The rows come from 5 hidden closed curves, with some noise, and rows from the same curve form a group. Each curve winds through 8 dimensions. The rows are also pushed far along 5 directions, which tell nothing about the answers.
Some rows, each with its group after it:
[-15   0   4  11  26   2  -3   3  10  10 -16  -8   9  -8  23 -11  33  -7
  11   6   7  17  11 -17  -1  -1] : C
[ -4  11 -10  31  40  25  15  33 -18 -11 -27  36  21  14   7  40  18 -12
 -20  12  17  19  -4 -43  -4  39] : A
[ 12  -2  22   1  37  10   3   6 -39 -16  16  20  -1  -3  19   2   2   3
 -11  10  -4  22  -4 -37 -15  36] : C
[ 31 -28  23 -40  24  -5  -9  40  -8  -2  50 -54   1 -16   1 -19 -35 -14
  -7 -10 -36 -49  45 -10  -1  -8] : C
[ 14  10 -27  -8  10  31 -13   8   2  50  10   4   0  28  55  44  26 -31
  -8  11   6 -11  19 -12  -9  18] : C
[ 17 -26 -11 -16 -15 -23 -21   4   7  17  37 -39 -23  -8  10   2 -22  17
  17   2  -6 -19 -12  29 -13   2] : C
[ 17   3 -33  34  21  -3 -21   7  13  36 -23  51   7 -10  38  26  39   7
 -15  19  17  52  -5  -5 -18  22] : R
[-23   9  -6  16 -12 -31 -17 -11  15 -38  -3   1  -4  -7 -29 -27   9   2
  31 -15  -7   2   4   0   1 -47] : R
[-30   1  59  -9  -7 -27   7 -46   4 -27   7 -34  -8 -73 -45 -74  23  19
   8 -12 -41  48 -16  -1   6 -22] : J
[  5  35   1  11  13  27  17   6 -40 -12 -17  45  16  50  13  13   9 -20
  14 -14   5 -11   2 -27   6  21] : B
[ 18 -32  36 -41  -1  -9 -10  -6  16  14  33 -65 -12 -32 -33 -37 -20   7
 -33 -13 -24 -44   0  50  -3   2] : J
[ -9   6  -4 -18   4   5 -14  -8 -10   2  25 -28  -4   8   3  -8  -4 -14
  11  -8 -10 -25  20  -7   3 -16] : B
[-17   0  40 -10 -18  12  31 -23 -10 -13 -15   2  -8 -11 -16  -6   8  12
  -4   7   5  13 -37   7   4  20] : A
[ -9  19  30   2   6  32  35   1 -55 -32  12  36 -17  61  10  34  -9 -10
  16   5  19  -6 -23 -15 -12  40] : A
[ 21 -11 -22  12   3 -26 -20  71 -14 -40  29  33   9  45   5  47 -30  -8
  14  -3  25 -42  29   6  -7 -11] : R
[ 25   2  21  12  38   2  -2  11   0  23 -15  -1  26 -36  18 -21  41   4
 -21  -9 -17  20  -5 -12  -1  45] : C
[  8  10 -66  38 -18 -25 -25  -2  15  -9 -14  57  -2  35  16  18 -20  11
  23   3  25  20   9  -3  -6 -32] : A
[ 22  -9 -28   2 -17 -27 -23  -8  35  17  -8 -24   2 -41 -36 -27 -12  22
 -18 -19 -22 -13 -13  39   2 -11] : R
[-26  32  12  12 -21  -5  20 -30 -13 -24  -6   0  -8 -27 -44 -22   7  12
  16 -20 -27  34 -31   0   5  -4] : J
[ -5   7   1  11  10  -1  16  18 -10 -18  -8   7  10 -23 -27  -1 -11   3
  -7  -3 -15  24   3 -21   3   1] : R
[ -8   4 -23 -26 -26   2 -21 -23   9  22  32 -43 -21  21  -2  -1 -12 -16
  19 -10 -10 -42  12  26   0 -34] : B
[  2 -12   3   6  45  17  -3  37 -15  -5  15  34   3  18  42  43   9 -15
 -24  32  29  18  34 -28 -18  13] : B
[ -6   2  28  -2 -14 -17   8 -27 -25 -32  12   5 -16 -14 -13 -28  -7  22
  21  -5 -15  21 -26  -4  -5   2] : C
[ -9 -11 -50  24  -6 -18 -41 -19  18  19  -1  11 -18   4  15  23  14  14
  11  22  22  27 -22   2 -20  -8] : J
[ -5  22  54 -16 -29 -14  32  14 -44 -64  25   5  10  14 -42 -17 -28   0
  29 -35 -18 -29   1   8  25  -8] : R
[ -9 -10  46  -6  57  23  11  27 -40 -22  36 -24  -2   9  -7  17   5 -20
 -17   6  -3 -10   2 -29 -16  44] : J
[-10  -2  63 -18  -7 -23  20 -16 -18 -32  19 -27   4 -68 -34 -59  -6  17
   8 -12 -47  39   1 -16  15 -13] : R
[  6   5  17 -10  30   0  -7  10 -23 -18  40 -34   3 -25 -33 -10  -9  -5
 -22 -20 -34 -13   4  -9  -5  19] : R
[ 13 -36  19   7   7 -71 -26  33  34 -42  17 -37  12 -59 -24 -58 -14  23
  21 -18 -31  -2  28  -1   3 -43] : A
[ -7   6 -45  34   0 -13 -21  30  -7 -49   2  42 -19  73  -2  45 -15  -1
  36   0  42 -38  -8   4 -25 -13] : J
[-17  12  29  -9  -6  11  39   7 -32 -33  13  -8  -1   5 -26  -2 -30  -6
  16  -7 -18   2   2 -27  13   0] : A
[  2  28 -10  34  -6 -23 -17  -9  14  -1 -35  36  29 -18  -6 -20  46   5
  10 -22  -7  28  -9   2  13  -6] : R
[ 27  -9 -71  -7 -47 -11 -49 -57  84 101 -33 -21   3 -52   4 -17  21  19
 -49   1  -4   8 -13  70   8 -24] : B
[ 19 -25 -45  -2   6  -6 -19  22  15   4  -1 -14 -13  15  -3   5 -43   5
   1   7   3 -37  11   1 -15 -17] : R
[ 11  13 -25   5  -8   6   2  -1   8  24 -22  11  12 -17  32  11  20   9
  -4   1   1  17  -6  -6   5  17] : J
[  1 -17  49   2  13 -35   8  17 -13 -48  32 -17 -20 -39 -36 -32 -16  21
  18  -9 -28  19 -11   4 -17   3] : R
[ -8   2   1  30   6   1  20  25  -9  -3 -32  56  13   7  36  32  23   3
  17  26  28  54  -2 -29   1  12] : J
[-25  18  29  31  10 -26  23  24 -20 -74 -22  26  24 -20 -36 -25   6   7
  31 -16 -12  30   3 -42  15 -16] : B
[  5  25   9 -19 -11  49  25 -48  10  46 -32  -4  12  -7  -4 -12  19 -25
 -43  -5 -23   1  -4 -10  19  13] : B
[  6   6  36  38  -7 -62  -4 -10  28 -27 -45  10  28 -77 -23 -74  53  41
  28 -29 -28  52 -33   6  13   0] : C
[-14   0 -20  11 -11   3   2 -28  13  10 -18   4 -26  -3  -6  -3  -1  15
   8  13   7  23 -29   7 -17  -3] : R
[ -3   5 -35  34 -38 -33 -21 -38  19 -14 -39  69 -15   2  -3 -11   7  34
  22  10  24  47 -30  18 -10 -34] : J
[-12  17  36 -23  -1  24  39  13 -36 -45  15 -20  -2  33 -46 -13 -40 -20
  11 -26 -18 -54  11  -5  14  -6] : C
[-11  -7  58  -8  19   4  25   6 -44 -82  12  16  -3  23  -9  -7 -17   2
   4   2   6 -21  -3 -46  -2  17] : B
[-20  19  21 -11 -11  20  30 -22  -1  -5 -14 -31  10 -18 -39 -17   0  -2
 -16 -18 -17 -12 -15   3  22  10] : A
[-30  -1   0 -13 -37 -20 -10 -44  49  18   1 -56  -8 -58 -27 -34  20  10
   0  -7 -22  17  -8  27  14 -40] : B
[  8  23 -17 -32 -32  41  15 -36 -22  33  18   0 -31  47 -18   9 -44 -21
   2  -7 -14 -28  -5  26  -5 -11] : R
[ 10  -2  18 -17  10  14   7 -14 -18   6   4 -23  11  -7  19 -11   3   4
 -14  -5  -8 -15  -9 -21   8  35] : A
[ 26  19  53 -45   0  32  38  -5 -40  13  19 -42  11  -7 -12 -33 -14 -15
  -6 -35 -48 -41   2   1  19  37] : J
[ -4 -19 -10 -33 -29  -3  -9 -16  28  21  18 -47 -16 -18 -39 -16 -34   0
 -17  -3 -15 -29  11  41   5 -41] : J
[-11  24  -2  11   7  11  12  -6  -4 -12 -27   8  16   1 -23 -18   7 -10
   2 -16 -10   0   3 -18  12  -8] : C
[-11   4  16  17  10 -20  -6 -26  18   0 -13  -1   0 -63 -30 -41  26  22
 -16  -3 -20  57 -17   8  -6  -2] : C
[  1 -29 -31   8   2 -29 -41 -11  47  22 -16 -21   8 -47  21  -9  27  26
 -22  16  13  13  -6   6  -4  -8] : J
[-13  13 -26   1  31  43  -3 -10  12  54  -1  -2   7   6  44  36  33 -31
 -33  24  11  30  28 -28  -3  10] : A
[-30  43  16  23  25  22  16 -12 -31 -11 -10  35   8   7   5   8  45 -15
   6  -5   4  45  -5 -25   0  19] : B
[ 18 -11 -15  -4  31   0 -30  28  -3  11  44 -19 -12   6  17  23   1 -19
  -5   4 -11 -16  22  -9 -25   9] : C
[ -2 -23  -2 -19   9 -20 -38  -3  25   6  37 -54  -7 -37   1 -12   8   6
 -19   1  -9 -19  13  15  -8 -14] : R
[ 11  15  33 -34  10  24  11  -4 -36   5  35 -46   2   9  -3 -11  -3 -16
  -2 -27 -28 -45  -2   3   6  36] : B
[ -2   5  50  12 -12 -50  -6 -42  28 -17 -38 -20  28 -92 -19 -96  58  41
  10 -32 -36  39 -30   5  25  -3] : R
[ -2 -13   7  25 -18 -50   2  25  17 -58  -4  30   3  10  10 -10 -15  26
  37  -1  25   7  11   6   4 -31] : A
[ 18  -5  -1 -16 -11  -3  -7  10  -6 -15  28 -13 -19  32 -15   5 -30  -1
   3 -16   1 -60  -7  35 -12   4] : C
[  6 -14  13   9 -17 -65 -36  -9  26 -50   7 -12   0 -46 -15 -50  16  29
  26 -19 -20  -3  -8   1  -1 -31] : C
[-20  11  63 -13  22  29  41   6 -23  -9  -3 -20  12  -6  13  -1  31 -18
   2   1  -6   6  -1 -30  11  35] : A
[-13 -26 -21  42  11 -30 -17  61   3 -62  -3  48 -18  60  20  56   0   1
  50  28  59 -17  -2 -13 -31 -15] : A
[  5   5 -25   2   9 -12 -20 -12  20  20  25 -27   3 -31  -4 -16  -8   0
 -16 -10 -27  21  24  -3   0 -15] : A
[  7 -28 -16  30  41 -16 -13  72   9 -45  -7  30   9  15 -11  33 -15  -3
 -12  15  27 -20  22 -20 -17  -6] : A
[ 29  22 -24  30  44  29   9  29 -26  18 -46  70  41   8  54  30  31  -8
 -23  11  12  36  11 -59   2  50] : J
[  9  20  10 -29 -16  40  33 -15 -25  23  -4  -4   3  11 -21  -2 -26 -15
 -17 -13 -21 -19   0   6  15  10] : J
[-13  26  -5  15 -27   8  23   0  -3  -4 -33  58   6  34  14  15  11  -9
  30   5  23  23   7   0  13 -24] : B
[ 23  17   4  -9   8  26  22   6 -19  21 -16   8  22 -13   5  -4  -2  -5
 -21 -10 -22   3   5 -16  14  29] : J
[  9  20 -11 -10   9  32 -10 -63  -8  46 -26   7   2  -4  12 -30  20   2
 -32  -3  -8  13 -19  -2   2  20] : C
[  5  -6 -50  46  -9 -61 -49  -2  48 -15 -27  11  12 -17   4 -24  20  28
  28 -13   9  11 -10   5  -2 -28] : A
[-22  -4  12 -20   0  19  14   8  -4  -7  24 -23 -10  14   6  26  -7 -17
  -5  12  11 -15  16  -6   0  -6] : B
[-21  29 -27  34  -5  -9  -7  -3  -9   2 -15  39   6  10  17  15  35   2
  38   0  14  45  -7  -9   0  -6] : B
[-13  12 -39  -3   1  31 -13 -37  11  40 -17  10   4  -7  16  25  17   0
 -49  19  20  20  -6  -1   2  10] : B

New rows. What belongs after each?
[-28  25  52 -10 -27 -14  25 -25   2 -26  -2 -30   4 -33 -43 -51  19   6
  21 -34 -25   0 -13  28  24 -16] : B
[ -4   8 -10  -5   6   0 -13  -7  24  16  11 -27   6 -54 -20  -5  17  -9
 -35  -4 -32  20  15  -9   2 -10] : C
[ -1 -23 -28   7 -16 -46 -40 -16  52   4  -5 -49 -18 -33 -13 -38   8  27
  25  -9  -6 -16 -20  30 -12 -29] : R
[  9  -7   2 -17  19  10   5  36 -25 -28  39 -29 -10  18 -35  18 -49  -8
 -16 -13 -11 -53   8   4 -10  16] : R
[ 12 -20 -20 -13 -13 -14 -33 -34  23  19   7 -12 -12 -25   3 -17  -8  14
 -20  11  -7   5  -2   5  -7 -19] : B
[-11  -6 -29 -17  -7  29 -13 -22 -10  32  30 -18 -32  40   3  42 -20 -15
  -7  18  14 -20 -12  14 -18   6] : J
[-15  21  23   8 -11   9  29   9 -23 -46  -5  43  -8  46 -19  15  -8  -7
  15  -7  24 -15  -5  17  -1  -6] : B
[-12 -20  24  37  47 -23   2  61 -52 -89  21  50  -7  34   4  35 -14   7
  35  21  29  18  -2 -54 -29  18] : J
[-15 -23  -9  33  -1 -48 -21   9  21 -46 -28  25   6 -20  10  -7  18  37
  18  16  32  23 -16 -13  -5 -15] : J
[-26  20  -6   5   6  35   7 -30  -9  -1 -33  36   1  43   2   9  15 -20
  -9  10  27  -2   1 -17   5 -12] : J
[  9 -23 -35  -5  41  16 -33   9  21  39  11 -12  -8   2  15  14  -4 -11
 -42  21  14  -8  31   8 -22  -8] : C
[ 16  12 -39  -1  17  23 -16   6 -14  62  15   7   6   1  39  35  15 -14
 -15  10  -3  24  13  -6  -6  24] : B
[ 26 -12  11 -19   9   6   4  31  -7   7  23 -20  -4  20   7  11 -18  -7
  -4  -9  -1 -47   5  25  -7  24] : C
[  3 -14 -26  23  15   4  14  43 -13 -15 -25  43   8  32  12  34 -31  11
   3  23  39   6   3 -13  -4   9] : C
[ -2 -18   1  26  31 -31 -26  13  29  -3 -11  21  15 -54  21 -10  40  13
 -17  22   6  62  18 -19 -10 -11] : B
[ 12 -23  52 -15  44 -16  -8  30 -13 -45  41 -25   1 -32  -6 -26   0   0
 -19  -5 -20 -13  25 -20 -14  11] : C
[  2 -14  22   3  34  -8  -2  20 -11 -12  17 -15   3 -38 -16 -13   3  -3
  -6   6 -29  25  11 -35 -10   5] : A
[ -3  14 -40  40  -2   1  -3   6  -2  10 -22  46   3  31  37  43  21  -1
  25  14  28  32 -16 -21  -8  15] : A
[-13  20  26 -11 -28  29  37 -46  -8  12 -18  18  -5  -7  -6   0   8   0
 -17   7  -5  35 -27  -3  11  16] : B
[-12   0   4  21  20  -5   6  17   8 -39 -25  19  21   1   3   2  11   6
 -12   4  22  -1   7 -25   8   4] : A
[-23  16   2  15  -2  20  26 -29 -16 -14 -28  31 -21  19  -4   1   3   7
  15  12  13  31 -32 -14 -12  11] : R
[-20  18 -19 -38 -30  34  17 -16  -6   8  22 -42 -19  28 -10  21 -30 -19
   3  -8  -5 -50   7  11   9 -16] : J
[  9  11 -45  -2 -21   3 -17  -4  -3  46  16   3  -7  11  20  26  -3  -2
  14   3   1  12   2  22  -3  -4] : B
[ 31 -33  17  34  69 -37 -15  88 -10 -25  27  13  21 -29  39  15  13   2
  12  13  -8  36  34 -53 -21  28] : A
[-10  -1 -10  -6  28  32   2  -3  -8  10   2   9 -14  30  -1  13 -14 -15
 -24  16  19  -6  17   3 -15  -4] : C
[  3  29  18   8 -16   9  13 -62  -7  12 -34  14  11 -35 -20 -43  27  10
 -12 -19 -36  41 -39 -17  15  20] : B
[ 16  -5  -1   2 -19 -33 -13  -2 -10  -4  21   8  -9 -21  -7 -15 -14  25
  22  -8 -15  22 -11  20  -6  -6] : B
[ -4  -3 -15   3 -36   5   2 -30  -2  -2 -34  36 -14  35  10  15   0  17
  13  15  33  -8 -41  10  -2   2] : A
[-25  11  38  -1  13 -13  16   2 -37 -61   1  -5  20 -22 -15 -32   1  15
  15 -14  -8   8   2 -37  20  -2] : B
[ -9  40  13 -24 -51  23  37 -62   8  36 -38 -22  12 -37 -21 -42  16   7
  -6 -27 -33  11 -25  20  37   1] : J
[  9  -7   7 -22  11   2  -3   9  13  11  18 -40   7 -11  -4 -19 -15 -15
 -14 -10 -22 -27  36  -1   9 -16] : A
[  6 -37  -1 -11  31 -12 -22  43  29  10  47 -41 -15 -29  -7  13 -16 -11
 -27  16 -10  -5  40  11 -22 -18] : A
[ -6 -14  15 -19  -9  -1  -3 -17  -9 -34  17 -12 -17  16  -6  -4 -22   5
  -3   3   5 -32  -9  -9  -4  -3] : B
[ 21 -17 -38 -19   5  24  -5  28   4  10  -1   0  -4  53  16  31 -43 -16
 -14  10  23 -67  30   4  -4 -11] : R
[-28  35  52 -22 -40  40  48 -69 -15  33 -37   0   2  13   0 -30  36 -15
  20  -8  -7  16 -30  11  31   7] : J
[ -5 -11  28 -37 -59  13  26 -32  -8  -3  -5  -6 -31  21 -27  -8 -32   8
  13   4   4 -31 -33  41   5 -15] : A
[-13  -3 -14   3 -34 -14  -4 -17  24  22  -7  -8  -5 -13  22   7  21   9
  23  11   7  24 -13   7   5 -13] : B
[-18 -16  38   6  -2 -43  -2   5  29 -52   6 -20  -2 -54 -46 -43   1  15
   3  -7 -21  16   7   2   1 -37] : B
[-21  -5 -35   2 -52 -23 -11   2  28 -24  13   0 -25  17  -6  37 -18   5
  27  10  21 -15  -4  18  -3 -44] : C
[ -51   45  -12  -29  -85   42   35 -110    9   42  -35  -14  -29   14
  -18  -24    3   -5   24   -2   -8   19  -36   23   27  -41] : R
[-15 -13  19   8  26   2  21  37 -30 -59  11  27 -20  42 -24   9 -44   1
  13  12  26 -12  12  -3 -18 -12] : C
[  1   1  23   5  38  13  -4 -20 -11  -7 -19  23  12 -14  20 -23  33  -3
 -26  10   0  26   7 -40  -4  15] : A
[  7 -18 -11   8  -1 -35 -35  11  31  12   7  -7   7 -25  28  -3  30   8
   7   5   8  10  13  11  -3 -16] : R
[-24  12 -35  -9 -36  -3 -13 -31  -1  -6  -4  -5  -5  20  -1   1 -12   9
  18  -4  19 -20  -5  11  14 -33] : B
[ -1  36  14 -15  13  56  23 -40 -45   0 -16  25   1  51  -1  -6   0 -19
 -18 -12   4 -27 -11 -13   5  29] : C
[-10  19   7  -2  22  25   8   8  -5  14  -2  -2  14   6   9  12  27 -20
 -19  -5   6  -4  16   1   4  14] : B
[  3  29 -41  40  18  27 -12 -21 -31   6 -35 101   3  58  49  47  31  -2
  -6  22  47  37 -21 -30 -18  31] : B
[  5   7   2 -36  20  69  21 -37 -16  81  -8 -14   1  -1  33   2   4 -21
 -50  21  -4  18  12  -8   6  30] : C
[  5 -10 -11  14 -17 -19  -8 -10  20  -3 -24  32 -19  14  16 -14   2  15
  33  12  18  14  -7  15 -14 -26] : R
[ 30 -15  -3  32  -1 -38 -22  17  17  -9 -14  46   0  -3  19  -5  17  14
  21   4   4  26  -5   1 -17  -2] : B
[-14  31   2   8  -4  23  29  -5   3  13 -18  14  12   4  -8   4   9 -19
  -5  -8  -7  23  12  -5  16  -5] : A
[-14  -7 -49  35  -6 -24 -25   4  11 -41 -10  41 -15  25 -17  24 -21  18
   9  14  33   6 -13  -6 -19 -27] : A
[ -7  32  67 -49   8  52  52 -57 -51   5  14 -55  -9 -28 -51 -64 -20 -15
 -19 -32 -71  -6 -14 -20  15  28] : R
[-14 -33 -15  13 -43 -58 -16  23  48 -22   7 -12 -22  -8  -4   2 -13  19
  51  13  18   1   5  33  -6 -59] : A
[  9   8   0 -11  26  18   5  14  15  32   6 -32  20 -23  -2  -9   5 -24
 -33  -9 -25  -4  38  -9  11  -1] : A
[ 16 -22 -36 -17  -9   3 -16  25   7   4   9 -17  -9  58  24  26 -38  -6
  13   4  30 -78  15  19  -3 -11] : C
[-18  22  15   0   6   0   0 -15 -10   2  24 -21  -6 -20 -19 -10  21  -5
   5 -14 -20  20  -3  11  -2   2] : B
[ 32 -60 -25  -4  64 -27 -44  66  13  28  46 -61   1 -39  22   1 -26   5
 -13  16 -16  -8  43 -15 -25   6] : C
[ 22 -41  -6  -1   2 -20 -15  57  19 -11  16   1 -17  35  11  35 -20   0
  10  14  30 -51   7  35 -23  -2] : A
[ -1  -4 -45  -9 -41  10  -2 -23  29  45 -23  -8  -5   4   6  21 -10  14
 -15  10  21 -10 -21  38   9  -2] : C
[ 21 -36 -34 -11  32  -3 -31  41   5  -7  50 -29 -13   3 -15  35 -53  -1
 -46  11   4 -41  23   5 -25   4] : A
[ -1  -6 -12  -8 -30 -25 -30 -30  25 -13   9  -9 -17   0   0 -18   4  11
  11  -6   2 -23  -5  24  -6 -33] : C
[-25  52  25 -17 -24  65  59 -39 -54  10   0  11 -12  63  10  30   1 -28
  21  -8   2  -6 -28 -11  14  40] : A
[-42  23 -44  30 -53 -28 -10 -43  25 -23 -13  15 -17  24  -6   4   2  17
  49  -5  23  20 -23  11   6 -45] : A
[  8 -12  -9   0 -43 -20   2   2  30  11 -17  -2  -4   9   7   2  -4  15
  20  -2  16 -19 -18  44   8 -10] : A
[ -7  18 -17  10 -21  22   7 -48 -12  23 -29  61  -9  28  37  17  16   3
   5  25  26  49 -21 -14  -3   4] : A
[ 23 -24 -39 -13   2 -11 -24  69   6  -5  39 -18   5  36   8  53 -44 -14
  -5   0  17 -73  38  16  -2 -12] : R
[  4   2 -10  20   7 -21 -13  42 -30 -54  26  50   3  38  -4  35 -21  -2
  16  -1  19  -9  14 -14  -8  -8] : R
[ -4 -27  -6  46 -19 -81 -17  15  58 -43 -38   3 -12 -55 -40 -54   3  50
  51  -6  -5  34 -27  29 -13 -44] : R
[-11  11 -10  33 -14 -25  -3  -3  17 -13 -33  35   6 -14  26  -1  42  20
  31   5  18  44 -18  -3  -2  -4] : J
[ 21 -25  40  16  19 -66 -21  33  14 -51  19 -20  -3 -48 -30 -60   4  24
  33 -25 -32   1   1  14 -15 -14] : R
[-16  52 -12  21  17  41  13 -37 -28  15 -25  28   7  10   0  10  39 -16
 -10 -11  -7  32 -26 -32  -1  36] : J
[-33  20  37 -18 -10  43  42 -19 -66 -38  27  11 -31  71 -24  28 -31 -21
  23   3  13 -21 -24 -11  -5  16] : J
[-12   5 -22  22   5  -5 -15  -8  22 -25 -18  24  -3  13 -17   8   8  -4
 -12   3  16  -5  -2  -6  -7 -20] : B
[-16  34  16 -14  -5  27  17 -46 -26  -3 -10  11   7 -11 -31 -31   0  -4
 -23 -16 -20  17   1  -7  17  -7] : B
[ -1   8 -29  -2 -14   4 -16 -24   5  27   0  17   3 -12  11   9   6   0
 -15   9  -1  29   7  -4   4 -15] : R
[-29  46  26   5 -43  28  43 -70  -2  -5 -67  26  16  10  -9 -31  38  -6
  16 -16  -5  17 -35 -22  37  -2] : B
[-12   5 -19 -14   1  17  -2  13  11  18  15 -37  -6  12  12  23   4 -22
   4   0   1 -28  19   1   0  -8] : J
[ 14  -8 -58  19  -7  -9 -34  -3  32  50  -3  -1 -11  -7  14  32  13   7
 -11  11  10  15 -20  23 -19  11] : A
[-26  23 -36   9 -36  22   3 -44  22  48 -36  20   0  10  37  30  38  -7
   8  22  23  39 -15  -6  11  -8] : B
[ -4  13 -13  15  48  40  -9  -7 -24   4 -22  42  13  42  24  20  25 -26
 -24  14  23  -1  10 -45  -8  20] : J
[ 35 -22  31 -44   8   4   2  25  -6  23  52 -73 -10 -15 -10 -13 -29  -3
 -16 -20 -33 -58   6  40  -5  30] : C
